The same things were measured in two ways. Each way mixes the same 12 hidden numbers, adds some noise and spreads widely along 7 directions of its own, which tell nothing about the thing.
In the rows, 128 means zero.
Some things both ways: the first way, then the second way.
[106 128 143 144 114 115 194  89 106 170 149 143 106 134  97 150 151 125
 131 128 142 170  94 152 146]
[128 145  91 137 146 116 131 195 156  67 187  78  94 147 126 117 183 116
 117 150 105 145 103 143 137 125 141 120]

[154 127 155  94 149 152 167 168 106 121 133 148 195  79 207 104 152  75
 178  36 162  52 103 150 129]
[103 159 149 143 130 138 166 135 145 129 100 151 222 137 130 125  64 111
 187 126 161 125  96  93 146 128 110 116]

[159 164 153 136 173 144 110 111 104 145 114 142 130  74 120 142 110 118
 166  76 169 103 100 121 162]
[131 159 101  87 141 200 117 151 127 120 107 126 132 118 126 106 107 119
 118 112 132 211 128 111  97 104 119 158]

[190 117 130 164 117 125 150 142 139 178 144 139 129 148  86 143 120  57
 131  43  75 168 105  80 116]
[177 122 131 157 127 105 151 123 170  96 143 115 117  92 159 143 167  92
 151 183 106 141 113  93 132 128 119  93]

[121 171 124  87 132 109 145 143 107  70 131 148 162 149 211  80 163 170
 186 119 141  68 127 163 134]
[140 124  87 162 146 194 128 139  92  70 104 149 151 111 116 130 196 122
 136 166 158 169  63  78 119 144 105  99]

[144 161 108 113 161 114 134 136 128 116 111  97 165 134 130 159 111 145
 170 113 136  98 127 148 150]
[131 150  72 121 124 152 106 125  90 103 189  99 109 172 101 147 159 132
  75 132 107  98  70 118 166  99 119 122]

[111  98 156 105 157 120 183 155 136 136 144 117 155  83 172 130 179 136
 159 103 168  81 159 149 122]
[140 147 136 124 106 158 109  64 114 116 132 139 160 131 112 140 114 137
 142 106 126 105 143 135 142  98  83 112]

[123 120 137  85 118 115 185 154 142 125 120 116 187 139 148 133 175 119
 138 150 159  95 103 194 107]
[ 94 157 138 139 143 124 141 117 138  76 162 139 155 173 135 140 144 113
 170 107 129 104 129 147 124 146 106 100]

[142 131 150 115 114  79 160 139 159 114 106 127 179  82 126 157 202 160
 121 174 137  82 133 121  90]
[129  77 137 114 111 146 130 134 158 200 127 130  79 108 141 162 114 135
 130 147  90  41 162 142 164 100 175  91]

[ 23 132 162  61  88 109 175 111 124  81 141 125 122 149 174  76 142 154
 138 150 167  54  95 224 129]
[ 99 170 120 176 150 121 132 145 145 126 175 111 162 111 107 122 122 148
 134 153 123 114 101 113 119 128 128 124]

[156 133 125 102  98 153 148 151 131 151 140 140 158 118 111 165 133 153
 117 170  89 166 121 149  93]
[101 147 125 156 155  94 159 115 120  78 114 147 184 224 121 140 120  91
 189 100 145 111 117 157 152 169 125 124]

[ 87 130 119 139 114 132 154 102 136  89 100 106 144 134 106 154 110 104
 128  81 131 119 109 162 181]
[139 107 146 117 142 153 132 128 135  72 123 133 141 113 170 118 161  95
 170 136 152 199 125  92 123 171  86  95]

[118 124 142 108 113 121 131 151 115 116 170 175 154 162 230 106 145 129
 156 159 125 114 102 136 118]
[124 120 131 107 105 126 111 192 128 118 160 108  86 150 131 143 146 107
 135 129 122 122 144 156 143 118 141  92]

[123 119 127 130 106  73 149 144 151  97 125 115 155 170 140 107 136  98
 141  94 110  88  93 142 120]
[113 118 171  92  95 118 107  71 128  75 146 135  51 127 133 157 163 110
 104 101 120 152 183 165 122 111  76 123]

[110 157  95  96 152 106  66 136 149 100  95 110 177 130 116 179  56 103
 188 122 142  68  86 145 161]
[120 118 113 138 134 108 155 202 148 153 149 119  98 120 160 162 111 104
 174 137 110  79 119 114 150 154 182  85]

[124 124 150 164  88  86 148 150 137 139 142 126 139 163 137 180 109 153
 123 146 100 161 105 138 132]
[180 139 126 105 125  85 102 147 114 159 142  97  66  97 172 118 136 134
 105 153  90 140 142 132  95 109 172 181]

[181 105 148 131  89  98 199 158 127 163 141 175 179 136 150 111 212  88
 119 145 128 152  72 164  79]
[119 155 129  85 111 126 110 157 142 111 188 112  77 159 128 130 147 108
  91 121 108 156 145 156 116 116 129 113]

[108 117 152 118 158 125 126  95 136 132 125 107  89 111 135  70 190 112
  94 146 188 104 137 133 120]
[115 165 158 136 128 131 129 132 127 181 140 138 177 132 141 147  67 126
 159 125 115  75 127 119 122  89 119 127]

[134 111 102 110  89 106 148 156 122 120 152 170 158 194 154  89 142  95
 153 113  89 105  79 183 102]
[137 144 109 162 132 114 123 126 106  95 180 137 117 105 140 131 188 136
 113 163 132 138  73  93 118 183 127  90]

[109  84  99 128 164 114  95  70 122 161 138 103  89 117 120 111 139  51
 108  81 135  54 114  75 127]
[138 136 139 109  99 158  89 115 111 142 168 103 110  97 129 106 129 185
  54 110 113 108 110 131 150  82  80 116]

[110 163 121 106 128 159  67 124 130  68 116 127 126 157 188 106  78 153
 151 120 132 129 128 160 154]
[174 188  97 129 106 102 127 173 124 114 191 136 100 138 146 156 146  82
 129 130  89 151  86 140 132 118 121 105]

[208 143 162 101 186 150 137  96 146 112 118 120 147  63 184 114 199 183
 125 156 163 115 165  91  74]
[ 71 131 106 119  88 173 145 166 182  86 195 119 113 171  82 161 151 123
 120 129 113  51 110 167 203  74 129  56]

[133 105 126 134 118 117 115 100 167 141 106 127 145  75  87 206 131 135
 119 159 119 135 119 112 106]
[110 147 175 164 158  72 138 142  84 137  72 173 168 126 186  95 100 151
 176 110 163 150 116 141  81 194 153 187]

[166 115 161 198 183 164 107 157  98 143 196 194 117 141 181 123 137 130
 159 107 136 165 154 117 181]
[ 72  99 140 142 165 104 117 184  59 165  99 128 161 131 142 107 117 165
 152 162 181 108  85  87 123 185 176 166]

[ 93 110 143  89 204 184 111  73  76 185 187 134  37 111 128  54 106  82
 149  65 168  71 126 121 151]
[152 141 123 153 132 123 151 135 182 127 146 109 158  88 151 127 105 122
 192 142 110 104 137 105 142 137 141  90]

[211 162 105  94 164 130  59 104 182 115  76 101 166 107 107 177 103 134
 141 164 117 130 114  77  80]
[132 152 121 113 104 153 133 145 126 120 161 132  92 190 153 179 111  83
 112  88  92  91 119 153 150  83 125 100]

[ 42 124 127 150  87 116 119  92 123 128 141 106  53 160  81 104 101 128
  74 132 102 144 127 134 165]
[203 130 135 115 107  82  94 110 111 212 158 108 103 107 159 153  94 101
 133 157  78 119 152 116 137 108 147 140]

[169 140 114  93 184 141 136 116  94 145 147 134 128 118 139  58 147  71
 160  71 143  66  98 121 127]
[ 93 130 157  93 111 101 122 106 108  58 142 143  95 185 136 145 149  91
 138  90 149 173 151 161 135 161  97 127]

[111 128 139 110  75 103 148 106 132 106 120 124 138 115 154 106 159 127
  88 153 113 107  95 128  99]
[114 135 133 118 100 118 147 174 182 134 157 115 126 135 109 145 105 103
 148 140 113 104 132 146 178  98 129  83]

[163 115 130 137 114  85 139 134 184 116  97 128 166  96 101 151 182 140
 121 166 118 138 124 120  82]
[ 97 134 152 125 136 156 107  92  77 102  86 153 113 132 118 116 139 151
  82 102 159 177 131 135  87 133  94 161]

[171 151 121  96 165 172 104 118 166 138 103  77 129 118  80 154  97 110
 112 130 125 164 140 109 115]
[150 137 143 139 169 147 126 116 110 122  97 105 161 157 164 109 116 113
 112 140 133 166 122  85  79 119 123 162]

[ 84 138 124 129 139 115 152 132 105 107 114 112 138 127 147 100 128  75
 161  43 171  80 103 166 188]
[137 103 181  77  94 124 137 106 159 148  85 156  99 124 161 156  89  89
 181 103 120 124 211 160 131 109 129 113]

Other things, the second way, with their names:
k365: [136 138 128 111 140  71 122 174 121 134 186 119  85 161 171 148 141  91
 146 117  91 129 121 153 143 157 134 127]
k16: [149 107 130  75 126 139 111 119 163 118 126  97  80 109 116 117 142 113
 121 127 109 169 190 140 128 114 107 112]
k471: [105 132 152 114 116 119 155 176 163 116 108 145  87 116 147 128 123 124
 132 113 128 133 144 160 120 125 145 117]
k883: [131 134 123 159 159  63 145 138 156 134 180  85 101 125 150 141 126 111
 127 154  95 110 121 104 132 163 153 117]
k649: [130 131 123  78 127 194 119 118 153 155 121 149 104 118 124 155 100 100
 157  88 102 138 189 143 119 108 109  89]
k29: [ 85 128 175 121 130 169 107 106  76 154  85 154 165 161 136 130  80 139
 126  99 169 128 150 119  95 127 121 142]
k868: [102  87 149 106 119 163 143 135 130 125  70 136 105 134 144 154 106 107
 162 120 150 113 168 120 131 118 157 120]
k525: [ 85  99 114 126 136 150 147 188 146 170 135 100 132 125 145 123  98 174
 142 139 127  16 109 113 166 121 203 110]
k742: [161 142 136 147 124 110 145  96 144 103  95 155 152  96 127 141 136  95
 193 159 136 161 147 109 103 146 124 111]
k394: [116 130 139 127 114 164 133  76 120 105 118 160 169 148 114 151 115 118
 156  96 134 106 117 134 175 110  58  93]
k804: [ 76 114 176 139 149 182 150 118 160 101  47 155 177 115 122 100 125 156
 171 134 176 123 177 129  71 128 136 117]
k549: [187 146  87 147 136 120 143 161 125 147 138 128 120 119 182 132 132 129
 147 133  89  87  87 120 134 137 178 118]
k941: [136 110 106 137 137 151 116 101 109 185 126 104 122 131 104 137 102 158
  67 136  99  72 101 114 176  84 125 140]
k995: [111 131 120 131 130 118 125 133 151  94 200  88  94 113 135 160 158 103
 149 165 110 115 135 100 129 127 140 110]
k417: [132 115  91 101 163 199 114 171 146 139  89  85  91  93  92  89 135 160
  72 130 118 170 147 121 106  91 128 139]
k425: [106 114 124 104 116 163 159 133 188  92 156 109 104 167 143 152 125  96
 125 116 109  97 134 132 172 104 137  83]
k280: [ 87 135 145 160 163 102 154 176 126 134  93 151 152 135 148 113 111 135
 169 135 155 130 118 129  98 180 176 146]
k42: [141 128  76 136 129 108 112 161 128 166 177  90  93 121  78 128 146 150
  70 169  93  97  90 126 175 114 146 113]
k396: [ 86 134 118 152 133  85 130 211  93 145 126 125 105 140  97 135 124 131
 102 154 148 135  79 128 144 142 158 147]
k245: [136 181  96 141 127 131 127 115 101  75 142 166 181 139  94 133 156 111
 183 124 146 160  91 128 130 158  89 102]
k625: [135 165 108 125 153 216 135 127 111  89  90 155 194 149 132 127 120 105
 167 103 145 165 101 102 105 107  82 118]
k790: [163 166 158 112 110 101 111 107 138 123 146 129 125 164 156 127 113 111
 144  97  97 128 176 184 106 102 119 135]
k399: [173 123 138  82 128 108  99 150  90 152 105 115  90 147 160 116 119 109
 106 112 115 178 147 143 113 122 123 161]
k856: [101 124 138 105 125  97 104  97  95 160 152 106  86 133 130 155  99 132
 117 126 123 104 160 115 122 134 159 161]
k748: [131 113 124 124 154  93 125 156 129 141 130  88  93 155 147 100 133 135
  85 153 119 147 130 129 115 148 185 168]
k54: [131 115 119  86  81 164 108 145 117 134 150 116  68 153 130 141 125 148
  70  86 106  78 128 169 178  78 127 100]
k638: [150 103 119 159 124 146 160 137 165 136 137 102 126  70 153 157 114 114
 144 168 120  87  98  48 162 125 137  63]
k950: [155 154  97 132 123 127 117 152 128  99 188 104 116 102 159 123 162 143
 146 138 104 106 101 122 130 131 143 116]
k984: [142 138 145  95 104 129 130 157 138 144 126 144  74 134 174 139 119 118
 115 104  94 118 141 171 124  88 148 144]
k797: [149 134 133 129 146 102 169 137 148  86 106 137 148 141 185 124 127  94
 181 118 127 141 101 113 142 156 120 124]
k119: [209  99  89 116  99 155 139 155 166 160 109 105  88 135 131 139 127 106
 100 149  80  92 130 137 177  78 167  80]
k753: [ 93 142 138 142 117  76 140 146 145 166 144 129 120 100 100 120 106 170
 105 152 126  81 111 137 146 130 157 131]
k383: [102 175 114 105 114  71 123 157 117 113 201 119 105 167 139 104 136 157
  85 112 116 114  84 163 145 154 157 149]
k94: [188 129 153 158 127 112 114 110  81 175  67 147 161  97 147 115 100 135
 127 143 141 155 116 101 108 136 112 137]
k564: [ 86 101 155 158 149 131 132 166 142 102  98 132 129 143 129 115 158 121
 157 169 158 157 156 146  94 152 176 142]
k135: [175 110 123 103 118 137 120 162 159 162 142 116  92  87 161 153 131  90
 171 165  89 134 158 116 132 104 150 108]
k352: [ 91 145 132 157 130 141 155 139 140  82 109 172 168 121 109 111 143 149
 159 114 162 132  99 142 139 167 103  88]
k972: [103 128 161 174 131  84 149 130 101  75 105 163 161 130 165 129 146 134
 200 125 173 113 105 128 125 191 132 121]
k899: [ 92 122 134  96 116  94 124 124 167 106 145 101  35 130  90 141 135 130
 103 102 102 122 200 195 140 108 133 136]
k920: [114 118 168 134 122 177 130 114 122 138  52 147 153 125 120 117 103 154
 114 121 158 109 152 126  96  93 124 118]
k175: [115 147 109 148 154 129 135 124 136 139 157 109 144 117 122 125 125 150
 124 152 120  93 110  93 116 142 155 119]
k802: [125 109 150 130 139 114 126 136 106 136  95 145 128 184 158 145 125  97
 174 129 135 116 165 151 107 149 176 138]
k150: [152 134 137 106 119 126 118 109 125 110 106 156 133 100 131 140 143  96
 203 141 139 168 170 125 101 145 115 113]
k426: [103 167 106 139 131  77 147 143 153  89 162 115 120 187  87 120 139 129
 105 118 113 107 113 181 152 132 141 128]
k282: [ 96 168 135 153 125 111 122  98 111  66 164 164 132 135 107 134 181 137
 124 127 136 143  96 156 121 143  80 127]
k479: [125 110 125 154 108 151 134  75 156 135 173 126 126 125 104 180 135 115
 121 151  94  56 114 118 195  87  91  68]
k599: [127 115 140 107 107  83 114 199 134 176 118 132  66 132 115  88 144 183
  68 131 110  95 142 210 135 119 176 132]
k654: [141 127 165 112 105 153 112  56  99 137  82 160 145 124 139 155  88 107
 159 102 137 141 171 127 121 101  91 142]
k157: [128 155 151 135 172 163 101 111  77 140 113 134 145 104 177  88 120 172
  91 101 134 173 109 105  60 138  93 180]
k508: [116  88 149 125 150 157 106 144 118  85  72 123 112 151 118 115 169 109
 156 135 153 189 188 162  95 132 124 143]
k296: [129 152 134 127 138 119 121 126 119 116  80 127 152 107  89  76 126 154
  96 153 159 206 119 121  95 126 116 176]
k535: [172 152 115  86 130 145 107  37 108 138 129 131 154 120 133 136  89 105
 155  97 109 169 148 103 141 122  72 148]
k39: [156 175 108 150 147  88 120 163 140 132 151 114 101 101 112 108 144 127
 103 146  97 184 120 147  96 130 127 149]
k779: [141 171 112 132 161 169 118 121  48 121  66 158 169 130 151  95 121 159
 104 109 159 173  71  93  65 135 122 190]

Some of these things the first way, each followed by its name:
[130 144 123  60 116 104 142 150 126 121 129 100 138 116 153  56 150 135
 120 144 116  68 117 129  72]	k742
[ 73 114 102 118 132  98 159  75 127  89 107 112 134 116 157 135 175 153
 143 143 163 106 123 164 154]	k54
[126 141 125  79 137 102 148 142 114 101 107 143 188 108 194 100 165  86
 189  82 179  38  77 164 127]	k471
[158 162 104  87 115 131 127  75 140  98  90  84 138 144 100 127 110 136
 102 145 102 114  85 136  99]	k425
[195 168 120  90 154 123  84 129 141 131 101 113 160  99 140 139 141 136
 129 166 137  91 116  88  86]	k625
[103 133  55 135 139 151  37  85 125 131  78  89 105 100  92 158 108  86
  89 124 127 133 146  95 159]	k599
[ 81 139 134 110 153 120 102 117 140  93 142  91  87 175 118  72  88 158
 125 161 139  99 124 181 156]	k856
[ 99 113 106  96 150  59 178  93  91 193 143 115 130 138 126 140 143  79
 165 104 150  46  57 141 128]	k950
[121 156 135 146 125 141 104 104  92 172 182 175  67 156 120 117 105 122
 134 119  98 165 117  76 145]	k508
[134 148 155 127 118 167 138 153 160  94 133 143 148 138 161 166 128 211
 136 186 126 216 166 174 135]	k802
[151 146  91  95 151 139 133  99  83 155 132 108 116 132 124  94 127  77
 133  75 125  67  85 119 132]	k797
[194 152 189 113 187 154  86 196 170  97 167 128 180 147 201 151  50 164
 190 106 121 100 142 118 114]	k995
[127 140 105 148 203 165  89 114  95 173 127 118  99  97 102 123 114  56
 146  60 168 118 145  89 194]	k399
[103 102 152 128  73  94 199 151 118  91 150 157 174 125 192 110 210 143
 125 124 123  76 116 162 115]	k394
[123 125 150 162 102  98 123 133 154 126 105 144 136 104  82 147 180 140
 100 188 154 149 114 154 128]	k649
[134 117 159 101  60 141 120 184 166 101 175 159 159 188 145 133  89 153
 113 189  59 136 101 171  74]	k883
[134 129 132 105  49  88 165 163 147 112  97 100 187  94 137 142 152 140
  85 158  86 109 104 132  76]	k296
[ 62 153 138  86  96 132 102 169 134  94 109 129 168 111 147 149  77 120
 166 100 146  65 107 168 149]	k39
[128 127 140 143 111 143 117 114 106 136 180 157  69 142 125  80 163 157
  94 151  92 121 150 101 114]	k941
[112 189 116 107 154 170  70  64 121 122 117 120  71 138  89 127  34 120
 148  84 116 146 105 104 161]	k564
[114 124 153 155 136 133 117 124 138 110 150 136 101 133 147 110 114 144
 139  90 122 143 149 120 153]	k654
[189 153  80 104 180 118  72 112 108 160 113 110 122 130 117  98 141 105
 141 136 137  98 108 106 108]	k779
[106 105 145 120  76 158 129 140 146 131 151 130 122 163 168 145 114 146
  93 164 101 186 132 157 102]	k790
[190 117 125 160 165 122 107 127 137 165 141 138 157 127 128 208 118 127
 142 147 121 146 115 102 126]	k525
[165  86 151 147 105 134 200 128 132 137 133 146 166 103 146 156 196 160
 102 166 129 169 116 187  98]	k383
[ 86 145  94  84 132 111 141 108  98 137 124 121 142 141 139 147 123 135
 175 128 144  82  97 173 143]	k549
[143 131  96 119 126 144  90  69 118 155 133 108  45 193 104  46 146  92
  69 148 117 172 108 125 102]	k804
